There are 4 ways to turn a row about zero (a turn may also mirror it). The second row of each pair is the first, turned, with some noise. The first 36 pairs use one turn. New pairs use 2 turns, one after the other, and a turn may come again.
Some pairs, each with its turns in order after it:
8	7	-10	13	-6	-17	5	10
11	0	-13	1	15	17	-3	5 -> (1)

18	18	22	10	-18	9	-26	24
37	27	-27	0	-8	-5	-6	-8 -> (2)

12	16	-13	25	8	18	19	-26
-23	4	10	-1	-10	21	34	-9 -> (3)

7	-26	8	-23	20	-8	16	10
-1	-7	21	0	-12	32	17	-11 -> (0)

22	17	23	18	-1	-20	16	19
19	21	2	24	-8	32	-5	7 -> (3)

-1	25	8	-16	19	-17	-21	21
-5	24	-14	23	-4	22	-15	-16 -> (2)

-15	-8	22	22	-6	22	-6	-3
10	6	-17	-12	0	-10	36	3 -> (2)

-7	-3	20	22	9	-4	6	19
0	4	16	-23	15	10	-12	14 -> (1)

25	-12	-24	-23	14	-22	26	-14
-20	-11	-26	39	3	-10	20	15 -> (3)

-14	-25	1	-15	-18	-21	-7	16
4	-26	-17	5	-5	8	28	-11 -> (0)

5	5	-18	6	1	20	-17	-3
0	-9	1	5	20	-3	-22	12 -> (0)

23	-6	25	5	11	8	6	-8
1	-10	-27	-23	11	2	-2	-4 -> (2)

-9	3	21	3	-2	-14	26	13
17	-14	-2	14	-12	22	-14	0 -> (3)

-6	10	11	21	-1	-11	20	-5
6	-24	-10	3	-12	12	10	15 -> (2)

-26	-25	10	19	10	4	12	9
-1	-3	4	-8	13	18	34	13 -> (2)

5	26	16	-24	-12	19	0	-19
18	-1	-6	-23	-26	-7	24	16 -> (3)

10	7	3	-21	-22	11	-2	9
14	9	-1	19	-6	-16	16	15 -> (1)

-7	1	-26	-22	10	-13	16	11
26	-4	17	-11	15	10	18	-7 -> (0)

-22	-21	11	-24	-15	-24	-23	-9
8	-34	-19	6	-20	0	9	-31 -> (0)

13	13	-13	-2	8	-21	-12	-4
4	17	-15	9	20	-1	15	1 -> (3)

-11	14	15	-23	4	16	13	4
-8	-1	-18	23	22	-9	4	-1 -> (2)

4	25	-4	-6	-14	-25	9	-4
12	6	1	-22	-6	-27	13	-2 -> (0)

0	-3	-1	2	12	-12	-22	23
-13	8	5	2	33	-1	3	-2 -> (1)

-15	-3	4	-17	8	-17	14	-2
-20	-13	0	4	-7	12	0	16 -> (1)

-7	22	8	-19	-15	25	11	-26
8	-4	-5	12	-39	-24	-11	7 -> (1)

16	25	-8	12	-5	19	24	-25
25	-9	-27	-13	-24	-11	-18	-5 -> (1)

5	-5	17	-14	-26	24	-5	14
17	20	20	9	-9	-17	15	16 -> (1)

-9	-7	-2	25	9	-9	18	-3
-10	-12	10	12	8	22	-3	-13 -> (3)

23	9	22	-16	-14	-19	13	0
27	3	-4	22	-15	4	6	26 -> (3)

-25	2	-24	-3	14	8	-17	23
16	-3	-1	19	39	4	2	-13 -> (0)

22	11	-8	11	21	-12	-8	-18
-16	5	15	-27	6	-5	-20	-10 -> (0)

17	-24	-11	5	23	18	0	14
-6	10	-4	-31	8	-6	27	-14 -> (1)

-16	-18	18	17	0	-5	-4	21
-17	7	-21	20	3	13	16	-13 -> (0)

11	1	-17	-2	-21	16	-4	25
21	22	10	2	9	-13	-14	16 -> (2)

-23	-1	-18	1	9	-7	-10	25
-2	2	-16	-5	14	-5	-22	-24 -> (3)

11	18	10	8	-21	-15	-16	20
33	12	-10	11	-14	8	-11	-8 -> (2)

New pairs. What belongs after each?
8	21	10	6	4	-17	-11	-21
-5	10	12	-29	-7	7	7	-17 -> (1) (2)

12	-10	18	-25	3	9	14	3
-5	-14	-17	8	15	-1	26	7 -> (3) (0)

-23	-19	-17	-23	-11	-10	20	22
-5	-23	-8	-25	23	-8	-18	25 -> (0) (2)

-11	-9	3	16	-20	-15	5	-5
-2	-3	14	14	-17	-3	-4	15 -> (2) (3)

-1	16	-25	3	12	5	-19	-8
10	-1	-11	-20	11	-5	-22	-15 -> (1) (0)

-7	14	13	14	5	-3	-10	8
-12	-3	11	10	6	-4	-6	-18 -> (1) (0)

9	-11	-1	-2	11	3	25	-7
7	7	-1	-14	-26	-6	-3	5 -> (0) (3)

-19	15	-3	-22	24	-6	-17	-17
14	-30	15	6	-1	-11	-3	-24 -> (0) (1)

-17	9	-18	13	3	20	0	-6
-2	1	-12	-5	27	-16	-3	-13 -> (0) (1)

-24	-9	-15	-4	-19	26	25	-17
-12	45	0	11	-19	-17	-3	-2 -> (0) (3)

17	25	5	4	9	-20	-24	-24
-24	-16	-10	-17	5	21	-20	-21 -> (1) (0)

16	22	-7	18	-23	24	7	13
18	-10	-32	11	24	-13	5	-6 -> (1) (1)

2	-14	8	12	25	11	-10	-8
-20	4	-12	12	-20	-4	0	15 -> (2) (1)

18	-3	-18	-23	18	20	17	-20
28	8	-24	-3	10	11	30	-1 -> (3) (0)

1	-20	12	3	11	9	-22	13
20	11	23	-3	-7	-10	-9	2 -> (2) (0)

-16	10	1	-12	-19	15	1	22
16	11	-16	19	-13	11	-8	14 -> (1) (2)

-14	-15	16	4	-23	0	-8	-3
-1	-28	-6	-13	7	5	-16	1 -> (2) (2)

4	16	4	-14	21	-24	12	18
-24	23	1	-3	0	-12	10	-23 -> (3) (3)

-6	24	3	-20	-12	26	-24	-5
21	-6	2	5	-37	22	-6	-6 -> (1) (2)

-9	24	16	-22	9	-6	-24	-4
6	-17	35	-11	15	2	12	8 -> (3) (0)

-1	-11	-25	-23	2	-21	19	-21
3	2	-3	-14	8	8	39	-26 -> (2) (2)

18	25	9	-18	-5	13	-7	-9
-24	-8	-13	4	-12	-10	19	-15 -> (0) (0)

-20	11	15	-26	1	13	-4	-25
-29	-18	-18	-14	-9	-17	-8	12 -> (0) (0)

5	-3	-10	0	14	-4	-9	22
0	8	-2	3	1	-25	-14	6 -> (2) (1)

-13	8	-11	15	23	26	14	1
5	13	9	26	9	17	8	21 -> (2) (2)

-13	12	13	9	-13	20	24	-9
15	32	-3	10	-11	2	5	-18 -> (0) (3)

3	-20	26	18	-9	25	-6	22
-5	-15	-40	-9	4	-17	17	13 -> (2) (1)

20	-12	2	-20	-8	5	7	1
-18	-18	4	0	14	-9	4	-15 -> (2) (1)

-8	-16	-1	9	26	-11	13	22
11	11	15	31	5	11	-6	13 -> (2) (0)

26	13	-23	0	-9	-6	17	-23
-1	-20	-7	-28	15	14	-7	24 -> (1) (0)

-6	-12	7	13	-3	26	-5	24
-15	8	6	-6	1	21	-12	-26 -> (0) (3)

-26	12	23	1	-16	12	18	1
2	-14	13	-18	1	21	-8	30 -> (2) (2)

2	-14	-26	-16	14	-8	17	2
-13	11	-4	-3	-3	30	-9	-19 -> (3) (1)

-12	-23	16	25	-3	-6	-1	7
-3	-16	-8	-2	30	-11	-15	12 -> (2) (2)

-15	-17	6	-22	3	-8	-9	19
-11	9	8	-18	-6	6	-17	22 -> (1) (1)

14	-24	16	12	12	-1	-15	-9
-13	-22	-11	-8	18	1	6	-22 -> (1) (2)

-10	-19	-4	-14	18	22	19	-7
-17	16	19	14	-11	22	10	0 -> (3) (1)

8	14	8	4	20	21	13	-16
3	-17	-2	-7	-28	-13	-9	-15 -> (3) (3)

-26	-4	8	-21	25	-1	5	22
-30	21	10	5	2	9	-15	26 -> (1) (1)

-20	-6	-24	-5	0	-10	9	-13
2	24	0	3	-22	5	-9	-12 -> (1) (1)

-3	14	-8	-23	5	-14	1	-14
0	0	-26	-4	17	14	3	0 -> (1) (0)

-26	-21	-22	-21	-24	-17	-10	-1
7	-11	-15	-14	-14	10	39	-24 -> (0) (1)

-18	15	-2	21	-21	11	21	15
14	21	-12	17	17	-29	-3	4 -> (1) (1)

-21	-23	-12	26	-15	12	-24	-6
14	2	12	-30	-9	14	33	13 -> (1) (3)

-1	-17	11	21	2	-24	-11	18
-11	26	-24	-16	-13	6	6	-7 -> (3) (2)

19	7	10	-18	-23	-22	16	19
-29	1	-11	-19	16	-20	3	23 -> (3) (0)

-18	12	2	-7	2	18	-9	15
10	-1	-8	-6	2	-24	15	9 -> (3) (3)

10	-4	11	-13	12	-11	-19	-26
6	-2	10	-5	-4	-17	16	-31 -> (0) (2)

7	-13	-22	15	-6	26	-8	2
13	-19	-23	13	-17	-11	-11	2 -> (1) (1)

-4	3	-8	-19	4	20	-16	-4
-31	-7	-5	2	0	10	-7	-3 -> (0) (0)

-11	26	1	-16	15	-14	-17	22
-2	3	-36	13	6	-18	10	-21 -> (3) (1)

-11	-9	24	11	14	-23	16	-14
16	-4	-6	6	-5	34	-7	20 -> (2) (0)

7	-15	-15	-9	-9	-21	-26	-22
-14	-19	2	3	15	-33	-2	15 -> (0) (3)

-12	-14	-4	-6	-15	-6	-13	5
-5	24	-5	7	-5	-5	-7	7 -> (1) (0)

25	6	11	5	4	-3	26	-14
-5	21	29	-14	12	-1	1	-11 -> (2) (2)

-14	0	-19	2	-22	-22	4	-15
11	-24	20	-25	4	7	7	6 -> (0) (0)

